The rows of a group lie close to one hidden flat surface of 10 dimensions, which passes through zero. Surfaces can cross.
(in the rows, 128 means zero)
Some rows, each with its group after it:
[ 75 124 162 152 114 154 117 117 156 167 191 100 127 130 117 110]
(3)
[177 107 128 136 174  99 165 102 103 107 118 109 152 136  77 161]
(2)
[138 146  81 132 100 160 100 127 160  79 114 144 134 122 114 118]
(2)
[150 188 170 150 104 202 142 138 157 112 141  77 120 137  96 163]
(2)
[ 90  94 125 141 112  78 114 137  89 132 126 111  82 143 114 102]
(0)
[151  84 132  76 132 101 143 168  90 108 145  79 106  59 111 134]
(3)
[108 107 141 116 130 106 100  99 136 110 107 128 171 122 122 112]
(3)
[120 133 142 116 176  72 158 103 122 190 123 210 106  82 123  79]
(0)
[ 71 133 173  88 117 133  77 105 128  97 126 170 139 164 122 136]
(0)
[104 151 118 153 131 129  99 140 132 137 127 139 131  88 131 139]
(1)
[149 164  95 130 101 150  83 155 126 133 107 183 127  95 120 134]
(2)
[106 130 134  88 130 113 125 160  98  67  76 161  68  73  63 131]
(1)
[133 146 133 132 138 154 145 126 149 113 141  86 174  97  97 121]
(3)
[ 90 116 165 130 129 121 128 106 136 126 170 101 123 129  88 164]
(3)
[ 79 128  83  85  81  95 127 148 119  98 178 126  76 135 115 106]
(0)
[118 154 131 147 149 139 153 106 144  94 107 133 110 172 110 197]
(3)
[123 150 109 124 117 127 126 115 152 110 147 153  93 128 125 148]
(1)
[111 144 105 149 107 120  95 108 140 116 111 150 143 141 110 101]
(2)
[161 127 136  87 148 165 109 146 131 123 102 159 173 123 209 141]
(0)
[152 118  96  99 158  98 168 118 127  84 142 122 111 127 135 184]
(3)
[123 140 114 142 127 150 147 131 147 138 149 122 112 155 168 115]
(0)
[107 175 126 126  89  86 118 118 120  76 139 102  79 141 101 105]
(1)
[ 91 127 136 113 107 114 129 127 143 182 171 115 168 126 146 141]
(2)
[109 171 134 143  85 118 136 131 143 162 138 124 108 120 114 120]
(2)
[106  63 122  94  95 165 140 165 133 127 105 118 125 137 101  97]
(1)
[149 160 102 126 118 111 122 100 122  93 151 151 128 178  91 142]
(0)
[103 138 158 126  95 150  95 130 139 123 146 112 143  96  45 146]
(3)
[163 133 140 109 133  87 167 139  86 144 139 129  65 150 152 163]
(1)
[125 152 162  61 124 176 117 132 173 107 129 154 173  56  94 173]
(0)
[129 153 154  96 136 146 108 167  73  64  82 144 100 119 108   4]
(1)
[ 99 119 128 139 109 110 130 125 130  80  73  62 152 141 116  84]
(3)
[ 69  96 131  85 118 125 160 126 166 142 188  85 153 123 162 126]
(2)
[152 105 130  97 159 143 152 168 103 132  85 150 127  95 131 122]
(1)
[126  75 157 111 133 100 152 124 117 104 118  55 124 114 127 129]
(2)
[ 85  99 187 109 142 129 137 152 102 156 150 122  81 112 122 138]
(1)
[ 84 116 146 108 115 130 127 120 160 156 138 142 116 120 171 107]
(0)
[109 156 203 150 148  92 119 102  91 147 175  80 126 152 150 104]
(1)
[111  73 124 140 137  78 124 106 111 111 133  91 104 152 148 136]
(3)
[ 70 104 160 104 176 159 143 102 152 110 189 113 178 160 131 132]
(2)
[110 147 123 132 158 107 131 102 130 124 119 157 165 111  95  96]
(2)
[ 67 110 143 131 115 144  94 152 125 129 103 139 111 120 141 103]
(0)
[148 141  86 147 148  96 186 146 111 152 159 125  79 106 102 104]
(0)
[ 95 124 104 122 119  84 118 121 126  97  89 160  75 127 135 119]
(1)
[115 102 153 128 176 114 146 116 117 124 111 125 122 142 166 153]
(3)

New rows. What belongs after each?
[149 131 142  88 126 126 132 107 130 134 161 156 127 197 221 151]
(0)
[101  76 186 109 198 109 143 125  74 162 167 146 110 164 140 165]
(2)
[103 147 154 133 102 121 106 112 132  94 155  95 122 121  59 146]
(1)
[159 184 148  92 140 120 161  83 146  39 136  91 159 120  62 116]
(1)
[136 146 108 122 119 115 151 140 117 149 133 155  83 158 167 116]
(3)
[ 89 144 226 154 139 145  94 101 107 177 172 100 205 176  77 189]
(2)
[179 168 110 166 104 102 134 129 145 177  53 103 196  94 192  58]
(2)
[174 108 169 105 141 107 116 129  70 115 133 109 128 176 143 191]
(0)
[131 139  75 144 116 123 164 125 148  98 120  98 117 162 159 104]
(3)
[170 124 112 142 162  99 173 114 107 133 115 144  97 143 134 127]
(2)
[120 119  77 103  93 129  83 148 119  75 115 135 144 150 152 109]
(0)
[ 93 154 127  54 133 150 126 166 110  61 160 116 162 126 133 113]
(0)
[161 181 146 109 153 191 161 170 128 119 141 148  85  80 103 161]
(2)
[127  84  96 105  68  91 117 140 137 139 138 109  94  99 131 141]
(0)
[160  73 147  74 182 176 151 176 100  83 130 122  77  98 171 156]
(2)
[145 166 130  94 165 139 183 135 139 135 122 146 154 118 168 114]
(3)
[168 120 131 123 156 162 129 166 102 113  93 157  62 120 192 114]
(2)
[134 107 151 132 120  91 121 138  67 115  75  85 146 174 154  16]
(1)
[161 154 175 108 166 212 146 148 134 115 162 102 177 112 106 196]
(2)
[102 144 108 114  86 126 134 161 137 167 160 158  56 114 155 130]
(2)
[134 104 129 152 136 133 140 135 146 171 104 114 132  99 171 108]
(0)
[ 96 104 115 119 119 147 134 114 170 124 130 135 138 134 129 122]
(1)
[124 121 137  91 140 115 169 146 134 154 145 105 145  75 142 129]
(2)
[145 167  98  92  88 106 121 115 134 113 118 177 131 142 101 132]
(3)
[146 144 140 137 164 198 145 114 148  65 138 114 120 163 116 136]
(2)
[107 153 117  90  95 128 132 122 143 120 185 160  75 170 139 156]
(0)
[114 140 121 102 102 144 104 129 151 168 173 192 112 120 147 121]
(3)
[ 57 110  95 136  93 105 144 140 161 160 122  96 138 134 200  82]
(1)
[146 154 152 113 128  97 175 114 121 123 157  80 126 146 138 131]
(1)
[137 165 172 130 148 233  57 157 122  52  92 145 146 103 101 127]
(2)
[133 107  69  91  62 137 109 181 133  90 132 113  81  77 121 107]
(3)
[166 168  99 151 162 159 188 104 176 173 158 153 138 167 230  92]
(0)
[127 111 102 108 138  61  97 127  89 131  85 200 124 100 117  83]
(0)
[176 145 129 131 153 128 119 120 113 126 102 171 147 118  98 156]
(0)
[124 147 105  65 130 122 130 144 117  80 152 135 156 130 141 113]
(0)
[119 158 155 122 119 130 106 123 101  85 132 120 104 162 120  38]
(1)
[103  92 144 138 127 104 137 129 120 107 112  40 158 114 133  72]
(3)
[118 143 158 101 148 140 164 140 132 144 172 131  93  98 126 172]
(1)
[148 153 180 161 137 141 122 123 106 175 130 121 151 167 128 163]
(2)
[153 100 147 115 110  95 166 134 113 121 122  53 110 101  88 165]
(2)
[113 114 159 121 152 150 108 123 128 128 125 113 187 130 157 117]
(2)
[157  55  93 125 194 123 118 102 146 116 173 115 164  85 191 147]
(3)
[127 128  71 205  86 128 120  98 177 146 118 128 106 153 125  99]
(0)
[123  88 121 109 155  99 120  99 129 126 161 148 115 130 161 164]
(3)
[111  87 129 134 163 122 133  78 167 131  96 148 180 150 163 104]
(1)
[113 123 143 123 120 190 164 162 178 148 149  66 133  78 160 141]
(0)
[199 141  57 123 100  89 136 104 130 109 152 144 119 148 112 151]
(0)
[124  99 148  96 112 108  68 116 123 142 142 153 168  83 103 110]
(3)
[104 113  99  99 140 134 153  89 187  87  95 164 146 147 161  69]
(1)
[147 146 123 173 143 150 121 122 127 142 103 139 153 153 134 118]
(3)
[171 152 166 104 191 177 172  95 156 137 178 153 145 142 159 125]
(1)
[148 137 135 105 107  99 178  98 137 114 165  91 104 175 129 147]
(1)
[102  83 155 110 130 140 139 135 114 154 198 124  77 193 155 191]
(2)
[118  84 125 121  82 107 114 147  98 121 107 109 100 147  83 141]
(1)
[158 142 125 161 120 167 103 116 153 136  99 164 134 130 118 157]
(0)
[103 144 153 143 155 154  89 111 140 122 140 163 131 114 125 108]
(1)
[158  88 121  99 100 142  81 145 125 128 127  85 222 110 138 178]
(2)
[166 173 141 129 166 141 151 131  84 110 163 142 104 180  99 177]
(0)
[168 140 106 157 155  80 139 116 110 163 119 154 115 141 193 168]
(1)
[154 131 150 103  97 137 149 223  68 184 121  92  86  67 135  42]
(3)
[169 131 150 147 163 142 129 126 124 171  90 180 125  95 124 149]
(0)
[ 77 110 170  98 139 124  75 154  64  81 103 127 140 162 129 120]
(0)
[ 89 186 141 143 158 121 122  78 173 117 171 150 123 114 163 123]
(1)
